There are 8 hidden switches. A switch that is on adds its own fixed numbers to the row, and there is some noise. The rows also spread widely along 13 directions, which tell nothing about the answers.
Some rows, each with its switches (1 for on, 0 for off) after it:
[  3   9 -12 -61 -18  40   2  31 -14  -5 -25 -30 -37  15  10  -5  -4   0
  41 -18  12  14  16   8   4  29 -21  -1] => 1 0 0 1 0 0 0 1
[ 15  31 -27 -19 -19  49  39 -34  40  -9 -11  -4  15  41 -27 -23  12   8
  35  -9  20  17  21  12 -15 -10  49 -33] => 1 1 1 1 1 0 1 1
[-12  30   7  -3 -39  31  18  -6 -16 -26  17 -18   6  25  -1  28  30   2
  10   3   1  -4  36   4  -6   6  24  24] => 1 0 0 0 0 0 1 1
[ -9  14   2 -46 -43  26  -7  12   4 -24 -46 -21  10  34  28  14  11  10
  16   7  12 -38  22  -8  20 -29  -4  -2] => 0 1 1 0 0 0 1 1
[-30  21  -2 -28  15  -5  21   6  27   2  31 -29 -21   6 -25  23   2 -13
  22  12  -1  28   5  32  33   7   6  -6] => 0 1 1 1 0 0 1 0
[-52  13  -9 -13   3   2  31  20  10  18  19   0 -29 -33 -11  10  26 -16
  17  15  10  30 -27  34  34 -37  -2   6] => 0 0 1 0 1 0 0 0
[-31  -1  -3 -10 -29  22   7 -27  13 -42  19 -15  29   6 -13  27  13   4
  12 -14  22   5  48  23  15   6   4  14] => 1 0 1 0 0 0 1 1
[  8  21   8  30  -9  20   5 -21  13  -7  -3   7  24  50 -26  15  26  29
 -19 -15   1 -24  18  -9 -20 -37  37  12] => 1 1 1 0 1 0 1 1
[ 30 -20   4  -2  30  28  -4  -1  17  24 -40   8  -5   7  -5 -10  -8  10
   1 -29  -9  26  -5  -8  14 -17   0   1] => 0 0 0 0 1 0 1 0
[ 29  -3  16  18  -9  10   7 -17 -27  15   4   0  28  35 -25  19   9  12
 -13   6  -7 -49   6  13  -6 -32   7  38] => 1 0 1 1 0 1 0 0
[ -5 -25  -5 -24 -19  44 -29  40  -7  -6 -29   2  -2   1  -8 -11  -3  25
  -8 -50   2 -16  27 -29   1  21 -16  17] => 1 0 0 1 1 0 1 1
[ 32   4  -4   2   5  28   4 -12   3  29 -33   3 -23  53  -6 -20   7  27
   8 -23   4 -17  -6  -4 -25 -33  34 -45] => 1 0 1 1 1 0 0 1
[-12  -9  14 -10   3  10 -22  28  33 -13 -23   7 -26   2 -28  -7  -1  17
   2 -13  -1  26  16 -20  -2  12 -22  20] => 1 0 1 0 1 0 0 0
[ 21  36 -41 -26 -12  61  29 -19  -3  -5 -60  -1   6  19 -28 -22  -3  22
  29 -53  54  22 -21  35 -17 -18  -1 -19] => 1 1 1 1 0 1 0 0
[ 12  36  20  -3 -21  28  20   4 -15  35 -50 -32  -5  50  -5  25 -10  19
  13   2  10 -13 -14  36  10  43   3 -23] => 1 0 0 1 1 0 1 0
[ 16  -3 -14 -22 -28  34  -9 -29 -17 -12 -40   0 -16  37  -2 -13  12  28
  29 -41  41  -3   6   2 -28 -25   4 -25] => 1 1 1 0 0 0 0 1
[  0  19 -17  10 -39  41  20   8 -14   2  -3  23   5  10 -43 -24  17  28
 -12 -20  12 -16  -4 -18 -26  -7  30   8] => 1 1 1 1 0 1 1 0
[ 46 -28  11  18  23  26  -3 -46   7   9 -11   3  60  20 -18  17 -13  11
 -23 -25 -16 -11  32   0  18  -5  22  13] => 0 1 0 1 0 0 1 1
[-28 -30 -13   9   4  -2 -11   7  29  13  -2  33  24 -19 -37 -11  -2  25
 -32 -24  15 -14  -8  -3  15 -13   4   1] => 0 1 1 0 1 1 0 1
[ 21   7  12 -16 -14  19 -22 -17  10  -6 -75  10  -6  32  -4  11  19  29
  19 -17  25 -10   5  -1  12 -65 -30  24] => 1 0 1 1 1 1 1 1
[-16 -16  16  -9  22  15  -2  21  40  20 -32   1  15 -25 -18  12 -17   4
 -14   1 -10  15   7  17  58  19 -19   3] => 1 0 1 1 1 0 0 1
[-10   0  35  -6 -37  37  -1  -7 -11  -1 -31 -16 -11  -7  -4  34  12   9
  21   9  13  23  19  26  39  40  -7 -12] => 1 0 1 1 1 0 0 1
[-15 -46 -22 -41 -22  36  -6 -16  -7   6 -30  26  26 -39  -5 -24  -9   8
  15 -37  33   2   6   1  31  -9 -21  -2] => 1 1 0 1 0 0 1 1
[ 19  28   7  11 -13  30  17 -22  21 -30 -12  -2  17  26 -12  17  37  -2
  -2  10 -10   9  24 -15  -5 -49  34  18] => 0 1 0 1 1 1 0 0
[ 12  16 -26 -29  14  44  35  33 -24  68 -27  -1 -38  -8 -18 -25  -4   4
  26 -25  11  22 -46  34   9  14  -5  -3] => 1 0 0 1 1 0 0 1
[-28   1  -3  -4 -51  20  15 -16 -10   7 -23  31 -43 -10 -22 -21  32  19
  35  -5  40  29 -19   2  -7 -23   0 -22] => 1 0 1 1 1 0 1 0

New rows, each followed by its switches (1 for on, 0 for off):
[-16 -26 -36 -38 -22  21  16   1  22  23 -10  38   0 -22 -33 -59  -9  14
  16 -14  22   1  -7 -12   2  -1   8 -24] => 1 1 1 1 0 0 1 1
[ 26 -20  -6 -18   8  34   6  32  39  32 -60  39  14  -7 -26 -55 -16  16
  -9   1 -19 -13  -6 -33   6 -10  -6  17] => 1 0 1 1 1 0 0 1
[ 14   6  11  -5 -35  20  10 -24   5  10 -45  31 -21  16 -23 -21  20  18
  29   9  17  17  -6 -18 -16 -17   1  -2] => 1 1 0 1 1 0 1 0
[-14  -6   1 -36   5   7 -21  28  -4  17 -47 -22 -22   6  24  24   5  11
   8 -14  15 -17 -17  23  45 -43 -29  -4] => 0 0 1 0 1 1 0 1
[ 18  10   4   0 -12  29   0   1 -12  12 -38 -12   2  46  -1  16  11  27
   4 -19   8 -28  -2  13  -1 -27   4  12] => 0 0 1 0 1 0 1 1
[-10  -3 -12   3   2  22  29  -9  31  34 -22  36  13 -21 -28 -30   1   8
  -4  -6   2  19 -13  -1  17  -8  18 -16] => 1 0 0 1 1 0 1 1
[ -6  64 -15 -41 -15  23  48   8  30  14 -38 -14  21  32 -29   9   9   0
  37  30  21  -9 -12  48  26 -12 -21  46] => 1 1 1 1 1 0 1 1
[-14  28 -15  30   8   9  11  -7  10  -5  10 -10   4  49 -30  12   9  25
 -18 -49  13   0  -3  18 -33  -9  30  -8] => 0 0 0 0 1 0 1 0
[ 21 -11   2 -56 -17  21 -32  31 -16  12 -37 -18 -26  38  10  -3   4  16
  22  -9   7 -39  11 -20   2 -14 -27  17] => 1 1 0 1 1 1 0 1
[ 12  25  17 -18   7  22  17  32   9  18 -18 -13 -24   9 -12  17   7  -2
  14  25 -26  20   2   5  30   7  -3  36] => 0 0 1 0 0 0 1 1
[ 30 -18  -1 -20  -5  36   0 -10 -24 -11  -2   2   2  -2   4   7  23  -8
  15 -15 -11   7  28  -8   7 -37 -11  56] => 0 0 0 1 0 0 0 1
[-22   8  12  11 -12   1  18  10   4  12   7  18 -27 -20 -33  -1  13   2
  -6  17  -7  29  -4  -6   8  14   7  -1] => 1 0 0 1 0 1 0 0
[ -4  22 -28 -25  24  21   8  31  34  -7  -6  -7  34  13 -31   4  -4   8
 -19 -29  -6 -18   9   4  21 -31  -1  46] => 0 1 1 1 0 1 1 1
[ -3 -16  31  -8  22   9 -19   2  33  16 -56   3  -4  -1  28  16   7   6
 -11   0 -16   1   7 -23  48 -46   1 -21] => 1 0 0 0 1 0 1 1
[ 30   2  13 -50  18   3 -20  14  11  20 -49 -34  -4  55   4  18 -21   8
  26  -1  -1 -26  14  23  18   5 -50  33] => 1 0 0 1 1 0 0 1
[ -2  30  -6 -26 -46  31  24  -4  42 -12 -59   6   2  27 -23 -20   5  17
  32  14  25  10   5   4  -1   5   0 -18] => 1 0 1 1 1 1 1 0
[  6 -27  -3 -21  10  21  17 -31   9  20  11   4  -1 -17  -8  -2   5 -11
  33  -1   6  28  10  25  36 -25   5   4] => 1 0 1 0 0 0 1 1
[  7  11  -7 -21  -8  44  21  19  21  29 -78   1  21  13 -19 -21 -30  22
   6 -16  15  -8 -19  24  21  25 -13 -15] => 1 0 1 1 1 0 1 0
[  9 -19  25 -25  -9  26 -12  15 -32  11  20 -43 -30  16  21  32   7  -2
  17   5 -16  -9  30   9  27  19   8  -6] => 1 0 1 0 0 0 0 1
[  7  23  21 -12 -24  31  -6  17  11 -12 -43 -24 -12  43  19  18  18  11
  -1  14  -9 -28  17 -16   7 -39  21 -28] => 1 0 1 1 1 1 0 0
[ 17   4 -19   2 -18  20  25  -4 -11  33  21  35 -35  16 -57 -38  28  20
  28  -5   9  10  -8  -5 -36 -18  13  39] => 1 0 1 1 1 0 1 1
[-18  36  -8   8 -10  27  20  25   1   7 -35 -11  36  18 -11  17  -2  17
 -30 -20   8 -38 -12  22   6  -9   2   8] => 1 0 0 1 1 1 0 0
[-28 -16   5 -17   5   5 -10  -5  -1 -12  53 -22 -35  -5  -4  31  22  -5
  14 -15   4  30  29   5  28  -9  18  -7] => 0 1 1 0 0 0 1 1
[ -1   3   4 -15 -13  28  -9  45  -9  33 -23  19 -40   1 -17 -19  15  21
  -2  -6 -11  -7  -9 -40   0   0   3  11] => 1 1 0 1 1 0 1 1
[-17  23 -20 -19 -25  15  34  12   8   2 -32   8   0  12   5 -23   7  -1
   2   9   3 -16 -14  -5  -8 -30  14 -22] => 0 0 0 1 0 0 0 0
[-16 -19   3 -43  12 -29 -17  22  20  22  12  -7 -21  26 -11  -4 -11   3
   9  16  -5 -38   3  -8  20 -28 -17   6] => 1 1 1 1 0 0 1 0
[  6  13 -22 -28   3  49  22  42  24  25 -43  17  -9 -18 -36 -36  -5   9
   8 -15   1  29 -18  -3  15  15  -3  12] => 0 1 1 1 1 0 0 1
[ 14  16 -29 -19 -39  71  38 -14  12  10 -78  21  37   6  -4 -38   0  19
  17 -25  26  -1  -7   5  -2  -7  18 -26] => 1 0 0 1 1 0 1 1
[-30 -12  14  -9  -7 -29  -1  26 -18  41  35   4 -31   3 -33  11   3   9
  -3  27  -6 -30  -9  15  12  18 -18  26] => 1 0 1 1 0 0 0 1
[ 16  35  -9 -19 -26  47   6  35 -17   8 -37  -9 -20  46  -3  -6  23  28
  15 -17   3 -30  -2  -9 -19 -28   0  34] => 1 0 1 0 1 0 1 1
[ 21  36  15  -5  10 -11   6 -18  40  -5 -18  -6 -42  61 -20   8  15  14
  26  18  -9  27  14  -7 -15 -24  14   0] => 0 0 1 0 0 0 1 1
[-16  10  24 -15  10   4  20  23  39  20 -37   7 -17 -27 -12   0  -7  -9
   2  37 -23  34 -11  -1  55   0  -7  -8] => 0 0 1 1 0 0 1 0
[ -4 -28   7  15  41  24 -20   7   8  14 -20  18 -18 -34 -15   1   2  15
 -27 -52  -4  28  -7 -17  36 -53   4 -13] => 1 0 1 1 0 1 1 0
[-18 -22  -1 -37 -38  12  -6  25   3  18 -24  16 -22 -13 -24 -16  -3  16
  22   9  21   8  -6   1  13  38 -28   6] => 0 1 1 0 1 0 0 1
[-37  -8  -4   0  -8  -9  20   2   7  30  39  16 -11 -14 -45  -5  11  -1
  12  13   9   7 -11  26  14  -2  -2  20] => 1 0 1 1 1 0 1 0
[-45  46 -25 -18  -1 -13  24  14  11   9   6 -14 -28  37 -28   0   5  15
  14 -16  28 -15 -23  33 -12 -25  -5 -10] => 1 0 1 1 0 0 1 0
[-14  15  12  15  18   7  24 -11  12  34 -18  16 -30 -18 -21   3  15   6
   1  10  -4  34 -21  15  28 -25  14 -28] => 1 0 1 1 0 0 0 1
[ -7   8  20 -20 -18 -17 -13  -5  30 -11 -47   4  19  35  -1  25   8  11
   7  23   1 -32  19   0  21 -32 -37  41] => 0 0 0 1 1 0 1 1
[-17 -21  14   9  21 -17  -7  21   7  40 -12  20  -9 -23 -21  11   5   5
 -23  10  -8 -13 -30  13  44 -43 -22  22] => 0 0 1 1 1 1 0 0
[-11  29   7 -20 -14  19  -2   3  18  -8 -44 -18  -7  31   0  23   9  14
  10  -5  11   4  12   3  19  -2  -1 -10] => 0 1 0 1 1 0 1 1
[ 11 -43   1  -3 -19  37   2 -27  -1  18   6  15  33 -14 -10  -2   8   7
   2 -11   8  -4  20  -6  23   2  23   3] => 1 1 0 0 1 1 1 1
[  7 -27  -5 -27 -26  59   3  -7  19   1 -37  29   4 -31 -11 -31  11  10
  26 -12  16  37  14 -20  23  -8   8  -1] => 1 1 1 0 1 0 1 1
